The rows come from 4 hidden closed curves, with some noise, and rows from the same curve form a group. Each curve winds through 8 dimensions. The rows are also pushed far along 6 directions, which tell nothing about the answers.
Some rows, each with its group after it:
-8, 6, 8, 2, 0, 4, -13, 5, -1, -3, -4, 0, 3, -2, 4, -8, 7, 0, 0, 2, 1, -2, 0 | (3)
-11, 12, -1, 12, -4, 2, -22, -3, 0, -2, -12, -1, 8, 2, 4, -14, 4, -7, -13, 4, 6, 8, -2 | (3)
-10, -3, 25, -10, -2, -9, -9, 11, -2, -15, -2, 4, -1, -4, -1, -20, 8, -20, -1, 3, -4, 5, 15 | (1)
-5, -16, 23, -3, 10, 0, -8, 2, 1, 4, -6, 4, -13, -2, -3, -10, 8, -7, 1, -7, -1, -3, -1 | (0)
10, -14, 1, -4, 15, 3, 4, 2, 9, 3, 8, -1, 3, -6, -7, 10, 2, -3, 9, -1, -11, 0, -1 | (2)
8, 12, 12, -6, 3, 6, 3, -12, 19, -7, 1, -16, 6, 2, -1, 8, 5, 11, 6, -2, 1, 1, 12 | (2)
-1, -5, 12, 2, 12, 2, -15, -10, 9, -1, -11, -7, -11, 7, 1, -5, 0, -7, -2, -8, 8, -2, 4 | (0)
12, 3, 6, 5, 10, 1, -8, -1, 11, 10, 2, -7, -3, 2, 1, -10, 1, -5, -5, -3, -7, 4, 12 | (1)
-16, -29, -7, 4, -1, -11, 5, -1, -3, 5, -13, 16, -4, -10, -4, 1, 2, -1, 1, -1, -1, -8, -25 | (2)
-8, -21, -7, 12, -4, -5, 8, 2, 2, 8, -5, 14, -5, -4, 1, 11, 6, 9, 5, -14, -13, -13, -17 | (1)
5, -4, -19, -8, -2, -7, 12, 11, -14, 0, 16, 6, 7, -3, -3, -2, -10, -10, -1, 14, -2, 8, -3 | (0)
2, 2, -19, 11, -11, -6, -3, 13, -11, 3, 1, 16, -2, -13, 5, -14, 12, 3, -13, 0, -18, 0, 2 | (1)
20, 11, -15, 1, 7, 12, 15, -3, 11, 7, 17, -10, 17, 3, -4, 26, -6, 15, 7, 1, -4, 4, -3 | (1)
9, 4, -14, 6, 9, 17, -17, -5, 5, 4, -2, -2, 13, 0, 2, 12, 1, 1, -7, 0, -6, 12, -11 | (3)
-5, 26, -7, 15, -11, 0, -2, -12, 6, -4, -7, -8, 10, 11, 6, 1, 2, 6, -9, -1, 10, 6, 8 | (0)
5, 0, 0, 2, 6, 1, -14, 7, -4, 11, -3, 5, -2, -5, 6, -23, 9, -6, -13, 6, -10, 3, 8 | (2)
-16, -3, 12, -15, -2, 0, -12, -5, -4, -17, -9, -2, 8, 3, 2, -3, -7, -13, -3, 7, 18, 11, -12 | (3)
0, 4, 4, -11, 5, 2, 3, -3, 7, -11, 4, -8, 10, 1, -1, 11, -2, 2, 6, 8, 10, 6, -9 | (1)
8, 13, 3, 3, 2, 0, 8, -3, 13, 0, 6, -11, 3, 7, -1, 4, -1, 2, 7, 3, 1, -1, 16 | (3)
-1, 0, -27, 13, -17, -8, 10, 10, -18, 6, 7, 12, 1, -10, 1, -8, 0, 5, -9, -5, -11, -3, -10 | (2)
0, 2, 1, 10, 13, 6, -16, -9, 9, 8, -21, 4, 8, -6, -6, -4, 9, 0, -10, -4, 3, 2, -5 | (3)
4, 9, 2, -6, 3, 0, 6, -6, 1, -4, 9, -13, 4, 4, 0, 1, -2, 1, 1, 4, 11, 4, 2 | (0)
2, 9, 1, 4, 6, 3, 1, -9, 12, -5, -2, -5, 4, -3, -4, 8, 6, 9, 3, -3, 7, -3, 2 | (1)
-1, -8, 1, 4, 2, -4, 5, -4, 7, 1, 1, -4, -6, 5, -1, 4, -4, -4, 5, -3, 1, -2, 0 | (2)
4, 2, -19, 0, -3, 0, 16, -5, 5, -7, 17, -7, 19, 4, -3, 23, -9, 1, 7, 8, 0, 11, -9 | (2)
7, 9, -1, 0, 5, 4, -7, 6, -1, -4, 5, 0, 3, 4, 5, -8, 2, -13, -3, 3, -4, 5, 18 | (3)
-1, -8, 13, 0, 8, -1, 10, -11, 17, 0, -4, -7, -8, 5, 0, 11, 7, 9, 12, -4, 2, -11, 4 | (0)
8, -1, -6, 3, -3, 8, 3, -8, 4, 6, 2, -5, -2, 4, 2, 7, -5, 5, -3, -2, -3, 7, -2 | (2)
5, 11, 3, -6, -2, 6, -1, -6, 2, 0, -1, -5, 3, 3, 1, -5, -6, -1, -3, 6, 7, 7, 10 | (2)
4, 6, -10, 11, -5, 2, 6, -4, 0, 2, 2, 0, -5, -4, 0, 3, 1, 14, 1, -18, -2, -13, 0 | (2)
5, -14, 4, 7, 9, 1, 8, 7, -3, 15, 3, 12, -20, -2, -1, -3, 4, 4, 8, -13, -5, -20, 7 | (0)
-4, -3, 3, -9, -3, -6, -1, 7, -4, -12, 4, 0, 4, 6, 4, 1, -5, -14, 2, 5, -2, 9, 0 | (3)
10, 10, -2, 1, -7, -3, -6, 3, -2, 4, -2, -3, -9, 1, 5, -14, -2, -1, -10, -1, -7, 3, 15 | (0)
-4, -11, 2, -5, 5, 7, -7, 3, -1, -3, 5, -2, 2, -7, -4, 7, -3, -1, 8, 1, 2, -2, -17 | (3)
-3, -9, 14, -7, 8, 0, 13, -1, 5, 6, 1, 1, -4, -2, -3, 5, 0, 9, 14, -7, 7, -17, -3 | (1)
-4, 4, 13, -5, 4, -4, -17, 5, -6, -2, -11, 2, -7, 2, 6, -25, 4, -14, -10, 1, 5, 2, 11 | (3)
3, 13, -8, -12, -7, -1, 7, 3, -4, -10, 12, -4, 17, -2, 0, 2, -7, -4, -2, 16, 4, 15, 1 | (1)
-11, -3, 18, -8, 4, 0, 3, -11, 11, -8, -16, -1, -5, -1, -4, 1, 2, 6, 10, -6, 17, -15, 3 | (3)
-1, 7, 9, 3, 0, 0, -5, -2, -1, 2, -7, 5, 0, -8, -3, -16, 4, 0, -5, -11, 3, -6, 11 | (1)
5, -5, -7, 2, 1, -4, -11, 10, -9, 4, -2, 8, 3, -4, -5, -6, -5, -15, -10, 3, -9, 11, -4 | (0)
1, 21, 15, 1, -3, 6, -3, -15, 11, -5, -9, -10, 4, -2, -4, -6, 1, 10, -3, -15, 14, -4, 13 | (1)
6, 6, -2, 2, 3, 0, 2, -2, 2, 2, -1, 0, 2, 4, 5, -8, 4, -5, -5, 3, -1, 5, 12 | (3)
10, 1, 3, -7, 13, 10, -6, -11, 8, 3, -2, -8, 0, 0, -1, 1, -2, 2, -4, 3, 8, 4, 1 | (0)
8, 7, 4, 1, 11, 6, -2, -8, 9, -1, 2, -9, 1, -1, -4, 3, 7, 4, 1, -7, 2, -1, 10 | (0)
-6, 16, 8, -4, -12, -1, -1, 4, -9, -6, -1, 1, -3, 7, 8, -14, -2, -5, -1, 2, 7, -2, 19 | (2)
-1, 15, -3, 2, -16, -8, 12, -2, 6, -11, 6, -8, -1, 1, 7, -1, 4, 14, 5, -4, -3, -11, 16 | (2)
-5, 17, 10, -22, -17, -5, -5, 10, -8, -25, 7, -7, 17, 1, 1, -8, -8, -17, -3, 16, 3, 22, 11 | (3)
0, 8, -2, 13, -13, -6, -14, -1, -3, 8, -22, 8, -13, -6, 5, -22, 7, 6, -18, -9, -8, -5, 10 | (0)
1, 5, -11, 6, -8, -12, 4, 8, -3, -1, 2, 4, 6, -1, -1, -5, -6, -8, -3, 4, -5, 2, 7 | (1)
-7, -7, 17, -8, 0, -6, -12, 9, -5, -12, -3, 6, -1, -7, -5, -17, 3, -21, -2, -1, -5, 5, 9 | (3)
-1, 7, -4, 0, -13, 0, 3, 1, -4, -4, 2, -3, -3, 4, 7, 6, -2, 11, -1, -7, -3, 0, -4 | (0)
21, -1, -11, 10, 17, 9, -10, 1, 8, 14, 3, 1, -2, -6, -4, 1, -2, -2, -4, -14, -12, -5, 9 | (1)
14, -2, 18, -10, 27, 1, -4, 3, 12, 0, 7, -12, -9, 0, -8, 0, -4, -8, 14, -8, 7, -12, 13 | (1)
10, -8, 0, 7, 7, 5, -2, -1, 4, 15, -3, -1, -9, 1, -1, -1, 2, 4, -1, -8, -7, -4, -3 | (2)
11, 8, -7, 9, 2, -1, -17, 6, 6, 3, -1, -4, 1, 1, 2, -10, -2, -13, -10, 5, -13, 11, 14 | (3)
16, -2, -8, 0, 5, -1, -4, 11, -3, 8, 9, -1, -7, -2, 0, 0, -5, -3, -2, -4, -14, -1, 4 | (0)
3, -15, 10, -5, 28, -1, -7, 2, 7, 5, -5, 4, 1, -2, -10, -4, 0, -21, 4, 6, 5, 0, 4 | (3)
0, 11, 1, -7, -3, -6, 11, 0, 2, -19, 12, -11, 8, 4, -4, 8, -6, -6, 9, 0, 4, 2, 12 | (0)
10, 0, -5, 1, 20, 4, -7, 2, 8, 1, 10, -6, 8, 4, -2, 10, -3, -10, 3, 4, 0, 6, -1 | (1)
-3, -1, -2, -3, -4, -5, 9, 3, -7, -4, 9, -1, 1, -5, -4, -5, -2, 0, 2, -4, 4, -3, -5 | (2)
-3, 0, 14, -7, 11, 2, -5, -9, 8, -6, -7, -9, -5, 2, 1, 2, 5, 7, 5, -7, 11, -9, -1 | (0)
7, -2, -5, -7, 4, -6, 12, 6, -2, -1, 15, -4, 8, -1, -9, 3, -12, -11, 7, 8, 2, 6, 1 | (2)
5, 2, -13, -1, -3, -6, -5, 15, -12, -7, 10, 5, 5, -10, -2, -10, -2, -12, -9, 5, -11, 11, -1 | (1)
8, 21, 4, 0, -1, 9, 8, -14, 11, -8, 5, -15, 5, 4, 1, 11, 5, 17, 5, -9, 7, -2, 12 | (0)
-3, 7, -6, 3, -11, -1, -2, 11, -11, -1, 1, 10, 7, -5, 4, -11, 7, -2, -8, 3, -11, 4, 4 | (2)
6, 9, -22, 6, -12, 5, 7, 2, -12, -1, 10, 3, 8, -3, 4, 0, 0, 3, -11, -4, -7, 12, -7 | (3)
0, 1, 0, 11, -2, 1, 4, -1, 0, 13, -6, 10, -6, -9, 2, -13, 13, 12, -5, -10, -6, -11, 5 | (1)
3, 12, 1, 0, -13, -1, -5, 0, -1, 1, -11, 3, -8, 0, 6, -13, 1, 4, -6, -3, -4, -5, 20 | (2)

New rows, each followed by its group:
-12, 9, 11, 4, -12, -8, -1, -6, 6, -9, -15, 3, 5, -1, -1, -8, 3, -2, -3, -6, 5, -2, 11 | (1)
2, 16, 4, -6, 1, 10, 0, -9, 2, -10, 2, -6, 14, 6, 4, 3, 5, -1, -6, 1, 6, 17, 3 | (3)
6, 10, -4, 4, 1, 5, -6, 2, -2, -5, 2, 1, 6, 2, 2, -1, 5, -7, -6, -6, -7, 8, 6 | (3)
-8, -10, 6, -15, -5, -8, 7, 3, -4, -9, 4, 1, -1, -7, 1, -7, 1, -1, 4, 3, 2, -3, -4 | (2)
-8, -7, 2, -12, -3, 5, -4, 2, -6, -8, 2, 0, 7, -5, -1, 5, -5, 0, 2, 4, 5, 5, -20 | (3)
-4, 6, 12, -7, -5, -2, 8, -2, 3, -10, 3, -6, 2, 10, 7, 2, 3, -1, 4, 4, 3, 4, 7 | (3)
-6, -3, -4, 3, 11, -1, -6, -5, -1, 1, -6, -1, 8, 1, -3, -1, 0, -7, -6, 7, 11, 6, -14 | (0)
8, 13, -10, 7, 2, -6, 1, 12, -7, 7, 6, 1, -3, -1, 1, -8, 2, 3, -1, -4, -5, -10, 12 | (0)
-1, -8, -17, 5, -8, -15, 8, 20, -13, 7, 6, 17, 1, -5, 0, -8, -5, -12, -1, 4, -14, -5, 1 | (1)
6, -13, -2, 1, 20, 0, -6, 4, 1, 1, 0, 5, 4, -3, -10, 6, -3, -17, 2, -5, -2, 3, -7 | (3)
15, 4, -11, 3, 13, 13, -14, 3, 5, 4, 6, -3, 10, 1, 1, 7, -1, -6, -3, 4, -10, 9, 2 | (3)
3, 8, -18, 3, -14, 3, 11, -2, -9, 5, 4, 5, -2, 0, 9, 1, 1, 17, -4, 0, -1, -3, -2 | (0)
-15, -2, 21, -2, -5, -2, 3, -7, 1, -10, -8, 2, 1, 0, -5, -4, 7, -2, 2, -3, 9, 3, 0 | (0)
-4, -4, -1, -4, -15, 1, 12, 2, -6, -1, 5, 2, -4, 2, 8, 4, 1, 10, 3, -1, -6, -1, -5 | (2)
1, -9, 2, 0, 0, 2, 11, 5, -5, 4, 11, 6, -6, -1, 1, 4, 6, 3, 6, -4, -9, -4, -1 | (0)
0, 6, -9, -3, -7, -3, 3, -3, -2, -8, 5, -5, 7, -7, -2, -3, -3, 2, -5, 0, 3, 6, -4 | (2)
0, -15, -7, -3, 8, -4, 11, -1, 3, -8, 9, -3, 2, -1, -8, 20, -5, -4, 12, -4, -1, -3, -11 | (0)
1, 5, 4, 5, 9, 3, 5, -10, 12, 5, -6, -5, 1, 9, -3, 14, -4, 7, 7, -3, 12, -7, 1 | (0)
14, 10, -6, 0, 15, 5, -1, -3, 6, 0, 8, -14, 11, 5, -7, 15, -8, -1, 3, -2, 6, 4, -3 | (0)
4, -2, -4, 1, 7, 5, 0, -6, 3, -9, 4, -4, 7, 3, -4, 13, -4, -8, 1, -9, 3, 9, -8 | (3)
1, 2, 10, -2, 7, 4, -1, -4, 5, 1, 0, -5, -4, 2, 1, 4, -1, 6, 6, -15, 7, -11, 0 | (1)
10, 3, -14, 1, 1, -6, -1, 13, -3, 5, 12, -1, 0, -3, 7, -10, 2, -3, -3, 6, -14, -4, 10 | (2)
3, 6, -12, 5, -9, 9, 1, -5, -5, 6, -2, 6, 1, 1, 7, 4, 0, 9, -8, 0, -1, 5, -3 | (0)
11, 1, 8, -4, 5, 6, 12, -4, 7, 3, 4, -5, -5, -1, 0, 5, 8, 13, 6, -9, -4, -5, 6 | (3)
6, 6, 0, 1, 1, 9, -5, -5, 7, 0, 0, -3, 7, 1, 1, 6, -4, 0, -2, -8, -2, 3, 5 | (1)
-1, 0, 5, -8, -5, 1, 5, 14, -6, -5, 12, 5, -2, -5, 2, -5, 3, -1, 11, 5, -8, -9, 11 | (3)
17, 16, -12, -4, 4, 0, 1, 15, -3, -3, 22, -7, 8, 1, 2, 3, -5, -5, 3, 6, -8, 5, 11 | (1)
2, 8, 5, -3, -2, -5, 23, 2, 6, -7, 11, -1, -5, -3, -3, 7, 7, 14, 18, -3, 3, -17, 14 | (1)
-3, 4, 4, 8, 0, -3, 0, 4, 6, 2, -2, 0, -3, 5, 4, -5, 6, -2, 3, 1, -4, -6, 11 | (3)
-11, -5, -13, -9, -9, -2, 8, 1, -10, -21, 8, 2, 20, 4, -2, 20, -13, -13, 2, 5, 6, 18, -25 | (3)
-12, 9, -6, 5, -18, -9, 15, 10, -9, -3, 7, 10, 9, 3, 7, 0, 2, 2, 3, 3, -4, -3, 3 | (1)
-1, -8, -4, -4, -1, 1, 5, 4, -4, -4, 11, 2, 6, 1, 2, 6, 2, -6, 0, 7, -9, 13, -6 | (0)
-9, -13, 6, -2, 0, 1, 2, 0, 0, 3, -3, 8, -4, -3, 6, -5, 9, 4, 0, 0, -1, -3, -10 | (1)
0, -9, -2, 7, 13, -1, -14, -6, 10, 10, -14, 0, -8, -4, 4, -8, 10, 6, -6, -6, -2, -11, -6 | (2)
-9, -18, 10, -5, 4, -5, 9, 9, -5, -9, 8, 9, -7, -8, -3, 2, 11, -3, 14, -4, -3, -9, -8 | (1)
4, 15, -4, 7, -3, 12, -6, -23, 15, 0, -16, -7, 6, -2, -1, 10, -3, 18, -6, -20, 11, -4, -4 | (1)
0, -3, -2, -2, 4, -1, 7, -2, 4, 0, 8, -6, 5, 9, 4, 10, -1, -2, 4, 9, 0, 6, -6 | (0)
2, 7, -4, 1, 6, 0, -2, 1, 0, 2, 7, -6, 6, 9, 5, 0, 0, -5, -2, 10, 2, 6, 0 | (0)
11, 24, -15, 1, -4, -1, 5, 6, -8, -4, 14, -7, 7, 0, 3, -3, 0, 4, -3, 1, -3, 0, 13 | (0)
-4, -4, -3, 1, 5, 8, -14, -7, -2, 4, -15, 6, 6, -1, -2, 1, -2, -3, -8, -1, 7, 4, -12 | (2)
0, 13, -6, -3, -22, -6, 11, 7, -10, -7, 8, 0, 2, 2, 4, 1, -7, 4, -1, 0, -6, 4, 6 | (0)
-7, -8, 13, -5, -1, -3, -4, -4, 4, -4, -13, 6, -9, -9, 0, -11, 8, 2, -2, -1, 3, -7, 2 | (1)
-17, 18, 17, -1, -6, -1, -7, -5, -1, -22, -2, -4, 9, 4, 4, -10, 9, -7, -2, 3, 15, 7, 9 | (1)
-4, -5, 6, 0, 6, 5, 2, -2, -1, -2, -2, 5, 3, -2, -6, 2, 2, -6, 5, -3, 4, -1, -1 | (2)
9, 12, -21, 12, -13, 3, 9, -6, -1, 9, 3, -4, -3, 2, 8, 5, 3, 23, -8, -5, -6, 0, -6 | (0)
5, -11, 8, -11, 10, 5, 5, -1, 4, -2, 4, -4, -2, 2, 0, 11, 0, 2, 8, -3, 0, 0, -10 | (3)
1, 2, -1, 4, 10, 4, 0, -5, 4, -3, -2, -1, 9, 1, -6, 12, -1, -3, 2, -8, 5, 3, -8 | (3)
-10, -14, 4, -9, 5, -3, 11, 4, -3, -2, 6, 3, 1, 9, 2, 13, -4, -5, 13, 11, 7, -2, -13 | (0)
0, -9, 2, -2, 9, 4, -5, -14, 13, -6, -12, -5, 2, 1, -7, 18, -6, 0, 4, -11, 8, 0, -14 | (3)
-4, 9, 17, -15, -11, -5, 18, 2, 4, -14, 12, -9, 0, 2, 6, 0, 6, 8, 14, 4, 0, -7, 17 | (2)
-1, -12, -9, 7, -4, -4, 6, 8, -4, 8, 0, 14, -5, -10, 2, -6, 11, 6, 0, -4, -18, -10, 0 | (2)
13, 20, -6, 9, -4, -2, -2, -5, 5, 5, -2, -11, -2, 0, -1, -11, 1, 7, -11, -5, -2, 2, 16 | (0)
-10, 5, -2, 2, -13, -6, 4, 8, -15, -4, 4, 5, 2, -3, 2, -11, 1, 1, -4, -3, 2, -2, -5 | (2)
5, 1, 4, -6, -5, -14, -2, 17, -4, -7, 5, 5, -3, -7, -3, -16, -2, -16, -1, 3, -13, 1, 20 | (1)
14, 13, 0, -2, 16, 0, -13, 5, 6, -4, 4, -5, 10, -6, -8, -10, 2, -17, -6, 11, -1, 12, 17 | (1)
-7, 3, 12, -4, -4, 4, -13, -8, 4, -9, -8, 0, 3, 1, 5, -10, 2, -9, -7, 0, 4, 10, 7 | (1)
-19, 1, 3, 8, -12, 0, -5, 5, -16, 3, -9, 15, -5, 6, 11, -12, 7, 0, -8, -1, 4, -2, -5 | (0)
-9, 1, -3, -2, -7, -6, 6, 6, -9, -6, -5, 11, 2, -1, 4, -1, 1, 0, 3, 1, 2, -7, -1 | (3)
7, -1, 2, 8, 9, 11, -15, -14, 17, 12, -19, 0, -2, -2, 0, 4, 2, 9, -6, -18, -4, -7, 0 | (1)
-21, -20, 9, -4, -14, -2, 18, -3, -6, -5, -2, 12, -5, 0, 1, 13, 4, 9, 10, -4, 3, -5, -20 | (0)
-9, -21, -3, -6, 8, 1, -5, 11, -13, -5, 13, 10, 6, 1, 2, 1, -5, -22, 2, 6, -1, 9, -18 | (1)
